There are 9 hidden switches. A switch that is on adds its own fixed numbers to the row, and there is some noise. The rows also spread widely along 14 directions, which tell nothing about the answers.
Known rows, each followed by its switches (1 for on, 0 for off):
[ -1 -15   2   7  -9  16 -22 -18 -10  -3  14  11  20 -44 -21  17   5 -36
  35  -7 -25  -6  21  10 -19  -8   4  37  49 -13 -22  14 -15  -5  32   5
  18  15  22] : 1 1 1 0 0 0 0 0 0
[ -6  -6  -1  25   8 -12  14  -8   5  -8  12 -11   6  29  25   0  -1 -11
  -9 -13  39   6 -25   9  -2  20  -5 -23 -33  40  14  -7 -22 -19 -17  20
 -27  11   7] : 1 0 0 0 1 1 0 1 1
[-17   2 -31 -10 -13  -4  -4 -30 -17  17  10 -21  13  -8  16  17  17  19
 -22  13 -22  -8 -29   5  12 -10  53 -16 -22 -13   1 -27  28  14  19  11
   7 -20 -11] : 1 0 0 1 0 0 0 1 1
[  5 -45   3   9 -19  11  -9   2  16 -16   8 -11  -6 -35 -24  21 -20 -25
  11  -1  -6 -11  19   6 -17  -2 -45  44  42  -5  20  24 -16   1  14 -32
 -20  30   5] : 1 0 1 0 1 1 0 1 0
[ 32 -20   1  16  24  17   8 -13  -8 -12  30 -12   1  13  -4 -12 -27 -11
 -17  -5  17  -4   5  12  -4  11 -17   1  19  17  15  -2  -6  -3  33 -11
 -26  22 -24] : 0 1 0 0 0 0 0 1 1
[  9  -6   2   2 -26  24  -4  -9 -10  26 -18 -10  23 -15 -26  -2  -9 -11
 -23   9 -12   7  29  54 -27 -12  -1  35  21 -25  21  -5 -10  36  18 -27
   6  11  -6] : 0 1 1 0 0 1 1 1 1
[ -4  43  22  23  39  -7  17 -32   3   1  -2 -15  18  17   6 -14  17  -9
 -14 -15   4   9 -14 -45  20  -4  10  15 -25  32  17  23  -7 -23  11  25
 -17 -20  17] : 1 0 0 1 1 1 0 1 1
[ 15 -31  34 -13   7 -18  42 -44 -17   8   2 -12   9  15   8   7 -14   3
 -10  -4  -7  -1  20   3 -19   7 -11 -32  22  -6  33   8  55  14  11  49
 -20 -41   9] : 1 0 1 0 0 0 0 1 0
[ 18  16  33 -14   3   4  -5 -28 -13   0   5   0 -15 -14 -19 -34   2  -6
   7   6  -8  -1  23 -15  12  11  23  14   8 -20  15  21  19 -15  12  10
  -4  -8  24] : 0 0 0 0 0 0 1 0 1
[-11 -26 -17  -5 -17 -15   0   0   2  -9  -5  -1   8 -18  -6  22   3   6
 -23   3 -32   4  28  11  13 -31 -21  24  26 -12   6 -39  39  17  35  -6
  -7  -6  -9] : 0 0 1 1 1 1 0 1 1
[-16 -34  -1  20 -55 -15 -21   6  26  10 -16  -9 -25 -13 -39  28  -2  -3
   2   0  26  14  25   9  -4  15 -26  24 -22 -11  22  33  24 -10 -11 -24
 -20  -8  31] : 0 1 0 1 1 0 0 0 1
[ 22  17   0 -10  11  33 -15 -17  -4 -15  34   2 -17 -45   8 -50  -2 -21
  11  15 -17 -15  -5 -10  18   3  24  35  36 -14  10 -11 -19 -13  27 -35
 -16  24   9] : 1 1 0 0 1 1 0 1 1
[ 20   2  22  17  -3  10  26 -11 -14  21 -22  13  15  17 -24 -13  21   5
 -14  -1 -12  28  39  16  -1 -15   0   5  14 -12   0  -5  -7   8  10  10
   1 -20   7] : 1 0 0 0 0 0 0 1 0
[ 15 -26  -2  16 -11  24  17 -19  -8  17  -2  -8 -11   6 -22   1  14  29
   2   5 -13 -15  16 -27  33 -25  25  20  38  -4  12   5 -12  -4  42   3
 -19 -17   7] : 1 1 0 1 1 1 1 1 1
[ 17  -5 -16  -4  -5  12 -22  34  -9   1   0   3  17  -7  -4   0  -5  16
 -40  15  -6  -4  -1   9  24 -41  13  25  16   8   1 -49  -8  13  31  -9
  -2  39 -22] : 0 0 0 0 1 0 0 1 0
[-17  18 -15  25  16  15 -13 -24  -4 -14  30  -2  21 -22  16   0  20 -32
  20  -5   2 -11 -28  -8   6  -5  26  15   9  26 -21  -5 -42 -21  15  -6
 -14  15  21] : 1 0 0 1 1 1 1 1 0
[ -4  -2 -13  21   2   9  14  11  12 -14  -7  -4  12  -5   2   2  10 -12
   2  -5  -5  22  18  13  -4 -16 -30  25  10  15 -10 -15 -52 -13  -1 -15
 -15  17  -1] : 1 1 1 0 1 0 0 0 1
[  2  13 -37   4   9  22  -6 -17 -16  -5  31  -7 -18  -3  -1 -12  10  20
 -18  13 -28 -10   1 -29  62 -19  42  -2  17  -9 -16 -39   4 -18  45 -12
  -3  -2 -12] : 0 0 0 0 1 1 1 0 0
[  9  19  19  -6  13  20   6 -44 -24  43  17 -26  15  10  18 -19 -22 -15
 -11   3  26 -24 -32 -22  -6  24  34 -14 -10  10  55  29  15   9  15  11
 -14 -16  16] : 0 1 0 0 0 1 0 1 0
[-14 -37 -12   9 -46  -1   1   8  12   0  -9  -8 -29  -1 -18  13  -2  11
  -1   1   6   3  22  14  16  11 -17   4  -8  -6  19  -7  -6  -5  -7 -16
 -10  15   5] : 0 0 1 0 1 1 1 1 1
[  3   0 -13  22  23  -9 -23 -38  11 -46  45 -10  -2 -24 -18   9   3 -15
 -14  -2 -20   0   0  -7  17   4  16   9   5  -1 -31   5  34 -26  35  -1
  -9   5  -4] : 0 0 0 1 1 0 0 1 0
[  6  24  -3  19  18  23 -17 -28  21 -28  17 -17  12 -47 -15 -18  19 -21
   7  15 -21  -3 -17 -11  -8 -13  36  43  13  -6 -22  33 -45 -19   4 -36
 -14  18  12] : 0 1 0 0 1 0 0 1 0
[-27  -4 -31  30   1  -1 -12  -4  13 -14   9   4  17 -25 -10  31  12 -31
  16 -10 -14   8   2 -15   6 -22 -30  32  16  15 -17  -5 -10  -7  32 -34
 -11   3   5] : 0 1 0 0 0 1 0 1 0
[ -9   7   2 -18 -38  13  -1 -17  -4  32  -6 -10 -23 -25   5 -21   7 -11
  11  22   1   4   2   2  -5  16   9   3  -7 -35  39  11  10   7 -22 -41
 -19 -26  38] : 1 0 0 0 0 1 0 0 0
[-18   7   9  -2 -18  -2 -21  -3  -8   9   8  21  -6 -23   4  -5   4 -30
  36 -13  14  -8  -2 -14  13  16   1  13  -4  15  15  -2  -4 -17   9  14
   2  16  37] : 1 1 0 0 0 1 1 1 1
[-26  25  21  -9 -18  11  -7 -14 -16  40 -24   5   1 -26 -33  13 -10 -44
  12 -21 -10   1  34  -8  -3  28 -45  27  -4 -12  47  35 -11   6   3   4
  31   4  18] : 1 1 0 1 1 1 1 0 0
[ 13  27   7  27   3   7   2 -36   1  -7   7   1  -5  -2 -26 -31  23 -12
 -21   3 -14  35  35  34   5   3  16  16  -9 -23 -14  -3  14  -7  13 -22
 -11 -24  11] : 1 0 0 1 0 1 1 1 1
[ -6  19 -27  18  21   9   1  -2   1 -20  15  -7  17  -9  25 -13  22 -11
   6   8  -1   6 -20  -8  10 -38  14  26  13  25 -19 -30 -44 -16  16 -31
 -40   3  10] : 1 0 0 0 0 1 1 0 1
[  7  19   9  -6  38 -24  11 -16  20 -43   1 -35  22  -2  20 -11 -14  -4
 -47  12  -6  12  -7  17 -24 -29  -6   7  -7  17  13  -7   9   1 -15   2
 -48   2  -2] : 0 0 1 0 1 1 1 0 0

New rows. What belongs after each?
[  1 -21 -11  19 -32  15 -17  29   3   4   9   9 -21   0  -2  -5  -2  -5
  18   0  43   0   2  10  16   8  -1  10  -5  23   4 -16 -44 -27  -6 -13
 -23  35  25] : 1 1 0 0 1 0 1 0 1
[-24   1   6 -15 -17  16 -24 -34 -22  12  13   3  11 -49  -8   9   7 -29
  34  -4 -30 -32   1 -13   5  11  29  22  33 -16   7  15  -5  -1  25  18
  32  16  25] : 0 0 1 1 1 1 1 1 0
[-12 -27  -3  21 -43   9  -6 -17  17   8  -5  -9 -23 -23 -37  16  14  -9
  15   4  -3   4  13   3  -2  17  -4  19   1 -26  11  38 -13  -8 -11 -29
  -5  -3  25] : 1 0 0 0 1 1 0 1 0
[ -8  14 -21 -17   6   6  -9   0  10 -25  15 -16 -12 -34  15  -8   6  10
  -3  19 -20 -16 -32 -29  27 -18  28   7  -8   9   5 -14 -28 -15  -2 -11
 -20  27  -3] : 1 1 0 0 1 0 1 1 0
[ 38 -20  19  -7  -2  24  -5   9 -19  10   3  -2  -6   4 -13 -16  -5  19
   4  13   7 -21   4 -10  10 -21  34  12  35   2  14   4 -32  -7  18  18
 -15  26  11] : 1 0 0 0 0 0 1 0 0
[ 30 -17   6  31  18   0 -19 -11  10 -23  34 -14 -15  14 -24   2 -32 -11
 -24 -13  27  -2  10  -6  14   9 -10  20   3  21   9  18  22 -29  39   9
 -26  18   2] : 1 1 0 0 1 1 0 0 1
[ 11 -15 -12   9   1   3  14 -27  14 -36  28 -12 -24 -21  17 -28  18  -1
  13  21  -6   9  -3   4   1   0  19   2  20 -14 -16  -8 -10 -26  -8 -33
 -51 -17  20] : 1 0 0 0 1 0 0 0 1
[-23   3  -1 -27 -13   2   9 -10 -22  17 -10   9  -1 -25  14  -4   9  -6
  21  -2 -28 -13  24 -28  26 -12 -10  17  35 -10  26 -27   9   2  23   7
   1 -15  19] : 0 0 1 1 1 1 1 0 1
[-19  29  -4 -41   2   6  33 -29 -20   8 -13  -6   6 -21  30 -24  22   7
   6  16 -49   0  -2   2   2  -3  28 -31  -2 -23  15 -29 -20  14 -20  14
  12 -10  -5] : 0 1 1 0 0 0 1 1 0
[-22 -23 -33  21 -17  29  12 -11 -14  30  -2 -19  26  -6   3  32   0  -4
  15  -3   2 -16  -1 -19   7 -23  -4  29  35  16   6  -2 -39   4  37 -23
 -14  -7   1] : 0 1 1 0 1 0 1 0 1
[ -5   0   1   9   8   3   0 -18   7  -9  13  -1  -3 -27  -5  -1  -6 -36
  20  -9  -6   1   7 -23   2   3 -36  34  19   7  19  16   2  -9  27 -30
 -24  -2  12] : 1 1 0 0 0 1 0 1 1
[-16  29   9  11  10   3  -2 -30  10  -5   2 -21   8 -24 -16  -3 -11 -38
  -9 -10  -7   8  15 -13   3  16 -33  40  -9   5  26  30   7  -6  13 -28
 -10   0   6] : 0 0 1 0 1 1 1 1 1
[-17  14 -20   9  -3  12 -21  12  17  -6   6  -5  -2 -38 -10  11   5 -22
  16   1  -7  -1 -13 -40  19 -15 -19  44  -5  16   6  11 -27 -14  15 -46
 -16  21   8] : 1 1 0 0 0 0 0 1 0
[-20  16 -25  38 -17  -5 -13   1   0  11  -8  11  15  15 -19  14  29  -5
 -28  -7  -2  38  20  32  15 -11   4   0 -32  -1 -24 -33  11   1  11 -10
  13  -9   5] : 0 0 0 1 0 1 0 1 0
[ -8   2   6  -7   9  22  12 -11 -22   8  26  25 -12 -18  31 -28  12 -29
  61  -8   3 -18   0 -47  23  17  -9  -9  37  19  15 -14 -27 -24  18  -5
 -18   2  30] : 0 1 0 1 0 0 0 1 0
[ 15  -6   3  -7  13   1  12 -40  -5 -11   1 -30  22 -15  -8  -4  -7  -1
 -30  16 -25  -5  -4  32 -30 -16  18  14  20 -20  17   8   7  26  15 -10
 -19  -5 -19] : 0 0 0 0 0 1 1 1 1
[ 12 -16  -2   3  -6  16  15 -16 -26   5  -4   3  -2  11 -15  -4  20  15
  11  -3 -23  -5  15  21   5  -4  33  -9  23 -16 -11 -11 -50  -5  12  36
  20  15  -7] : 1 0 0 0 0 1 1 0 1
[ -1 -13 -10 -18 -12   7 -11  -7  -3 -13  17  -5 -34 -30  -2 -15  -4 -14
  17   7 -14 -10  11  -1   7  18 -14  10  15 -23  23  -4  -2  -8   7 -34
 -12  15   1] : 0 0 0 1 0 1 0 0 1
[-20   0 -15  -4 -24   9  19 -18  -3  -1   8   5 -28 -17  17 -24  19  -5
  19  14 -15  12  29   1  22   5  -2 -11  18 -23   1 -32   4 -14 -11 -31
 -25 -28  31] : 0 0 1 0 1 1 1 0 0
[ 17 -15  27  -5  -3 -13  35 -27   1  -1 -19   2   0  -1  -8 -12  12  15
  -9   6 -20  13  28   0  -2 -14   1   1  21 -16  17   3  24   5   3  25
 -21 -35  15] : 1 1 0 0 1 0 0 1 1
[  0   4 -18   3  23   7   5 -18 -19 -17  23 -12  29  -3  15   7  -2  -7
 -25  -5 -19  -4  -5  25   5 -11  13   0  11  16 -13 -41 -12   2  31  21
   4  23 -29] : 1 0 1 1 1 0 1 1 1
[ 14  20 -19  17  24  -4  -8   1   8 -18   5 -26  13  11  -4  -2  -1   4
 -55   5  -5  21  -2  20   3 -30   0  23 -22   9   1 -21   3   2  20 -20
 -25   6 -23] : 1 0 0 1 0 1 0 0 1
[-12  -6  -3 -29 -10  -2  24 -34 -16  18  -2 -15 -11 -17  15   0  15  17
  16  11 -30 -19 -18 -45  21   0  28 -12   4 -17  29   4  13   3  10  13
  -3 -28   4] : 1 0 0 0 0 0 0 1 1
[ -1  36  10   2  -1  -4 -17  -4  -3  -8  -7   8  23 -10   8 -33  21 -15
 -12   8   3  18  -9  45 -15  -6  41   8 -23   1 -10 -24 -23   0 -20   6
   1  22  19] : 0 0 0 0 0 1 1 1 1
[ -6 -17   4   8   8   0  21 -21   1 -19   1  -8 -14  -2 -26  18   2  -4
  11 -17 -25  -7  12 -15  12  15 -21  -7   9   4   8  24 -38 -17   4  27
   9  20 -15] : 1 0 0 0 1 1 1 1 0
[  4  37  16 -14  28  25   6 -26 -32   7  18  15  33 -34  28 -43   6 -44
  10   6 -10  -5   3   6  -7  -1   7  15  43   4   9 -28 -17   8  19 -15
 -13   2  15] : 0 0 0 1 1 0 1 1 0
[ 16  25  10  20  15  -1 -19 -13   6 -10  15  -1  12  -2 -14 -18  -1 -14
 -29   3   8  19   6   8   4  -6  17  13 -16   7  -7  -1  27 -10  17  -5
 -13   0  11] : 0 1 0 0 0 0 0 1 0
[ 10   6  33  13 -18  -3  -8 -17   8  -2   4  15 -20  -5 -17 -33   1 -25
   8   1  26  22  30  27 -10  27  -1  -4 -12  -8  14  14  20 -14 -19  -6
 -21  -7  48] : 0 1 0 0 0 1 1 1 0
[ -6 -10 -14  -6  14  20  44 -39 -28  18 -13 -27  26  -1  -4  18   7   8
  -2   0 -38 -14  -3  -8  -5 -12   3  -1  28  -8  17   7 -41  22  27   1
   6  -9 -41] : 0 0 0 0 0 0 1 1 1
[-12  34  -5  25  13  15  -2 -40  -1  -1  12 -12   4 -14 -20 -11   8 -34
 -10  -3 -10  19  21   5   4  13  -8  21  -3 -10  -1  17  -5 -13  11 -34
  -9 -18  12] : 0 0 0 1 1 1 1 0 0
[ -8 -18   5  30 -20  27   9 -31 -19  36   7   4  25  -4  -2  12   5 -31
  32 -10  18  -6  17   4 -14  -2   6  17  46   7   2  14 -18  -3  25   5
 -12 -25  48] : 1 1 1 0 1 1 1 0 0
[ 19 -16  -6 -14  -5  21 -12   0  -9  10  15  -6   6 -21  15  -9   2  21
  -4  23 -18 -26  -8 -26  21 -53  40  29  48  -2  15 -27  18  11  48  -9
 -28  -4  17] : 1 1 1 1 0 1 0 1 0
[ 23   8  14 -36  11  -8  -9  -8   2 -31   5 -13 -18 -17  -2 -31  -2  30
 -26  16 -38 -12   7   2  16 -19  39   5   2 -15  18 -18  17   2  10  25
  -5  25 -10] : 0 1 1 1 0 1 1 1 1
[ -8  -9  -7  -8 -28  -5  12  -9  -7  17 -11  -7 -14   0   2   1  15  12
   1   9  -5  10   5   5   6   4  11 -11 -15 -19  14  -8   4  -1 -10   0
  -7 -19  11] : 1 0 0 0 0 0 0 0 1
[ -1  12  21  -1  15  -4  12 -41  -7  -3   2 -11  -5  -1 -24  -1 -11 -19
 -12 -16 -26   8  36 -10   6  25 -20   0   4 -17  18  26  23 -11  12  26
  18  -9   0] : 0 0 1 0 1 1 0 0 0
[  3 -32  13  11   0  -1   5   0  -4 -26   9  30 -15 -11  -6  -6  23 -17
  55 -12 -11  -2  31 -10   1  -4 -18   5  52   2 -16  -4 -35 -29   8  14
 -12  13  31] : 0 0 0 1 0 1 0 0 0
[ -7 -24 -10   1   6 -37  21  -5  25 -58  17   3 -10 -12  38  -8   5 -14
   7   7   5  20  -1  29 -19 -12 -35 -17   5  20  -3 -41  13 -10 -18 -14
 -70  -9  17] : 1 1 0 0 0 1 1 1 1
[-13  -9 -29   4 -17   3  16  18   0  -5 -21   7 -12  -1 -16   9  16  14
 -12   5 -30  20  38   8  28 -29 -30   7  16 -12  -3 -40 -27   1   5 -23
  -5   3 -14] : 0 0 0 0 1 1 1 0 0
[  7 -24 -23  15  -2   3  11 -17   1 -19  33 -16 -21  12   7   3   1  14
  -9  10   9   1 -11   9  14   5  16 -30  -6   8  -7 -20   3 -14   6 -10
 -36   0  -7] : 1 0 0 0 0 0 1 1 0
[-18 -10 -11  33   8   6   4 -18 -22  18  22  10  20  19   3  29   0 -29
  20 -31  22  -4  -1 -15  10  18 -18 -19   1  38  -3  -4  -8 -14  34  26
   7   1   4] : 0 1 0 1 0 0 0 1 0
[ -3 -22   8 -11 -24  17  25  -3 -26  16  -7  19 -13  -8  11 -22  13 -18
  35  -3   1   2  30  25 -10  31 -24 -14  30 -16  19 -19 -48  -2 -18  -3
   1   9  12] : 0 0 0 1 1 0 0 0 1
[ 27 -19  -1   0   3  21  -4 -12 -15  -6  32   1  -7   2  -3 -17 -27  -7
 -25  -1  -3  -8  23  30   8  13   2  -9  29  -8  11 -31  16   4  33   7
   2  27 -15] : 0 1 1 0 1 1 0 1 0
[  4 -10   7   9 -33  12 -16  10   0  23  -9  -5   8 -17 -19   5 -21 -33
 -17   6  28  17  20  45 -31  14 -35  28   0  -9  29   8  -1  15 -10 -41
 -16  11  16] : 1 0 0 0 1 0 0 0 0
[ -7 -19 -23  -6 -27   2  -5  -3 -16  24  18   9  -8  -3  19   3 -11  -4
  -9   8  10  -2   5   8  18  -2  -3 -17  10  -5  22 -48  50  15  28 -18
 -18 -18  11] : 0 1 0 0 0 1 0 1 0
[ 17  -1  49   1   1 -11   7 -14  -3  -6  -6  17  -1   5   1 -28  14  -1
  12   0  14   0   7  -4   0  -2  29  -5  11  11  11   9  -3 -19 -15  52
 -20  -2  50] : 1 0 0 0 1 1 1 1 0
[-11  23  26  -9   1 -11 -11 -11  -2   7  -9  -3   2 -15  -6  -3 -13 -32
   1 -15  11   0   9  -5  -7  19 -23  19 -18  12  41  23   1  -9  -5  20
  -4   9  25] : 1 1 0 1 1 1 1 0 1
[-12  19  -7  17   2  13  10 -31 -14  16  21  10  27 -17  37 -24  21 -30
  12  11  12  10  -9  -5   5  -7  20   4  24   8  -9 -29  12  -4  15 -31
 -34 -41  39] : 0 0 0 0 1 0 0 1 0
[-15  20  -7  40  26  10  13 -34  -5  -7  17   5  23  -2   2  -2  21 -39
   8 -17  -5  16  10  -6   5   4 -16  10  14  17 -16  -2 -19 -16  22 -13
  -9 -15  10] : 0 0 0 1 1 1 0 1 0
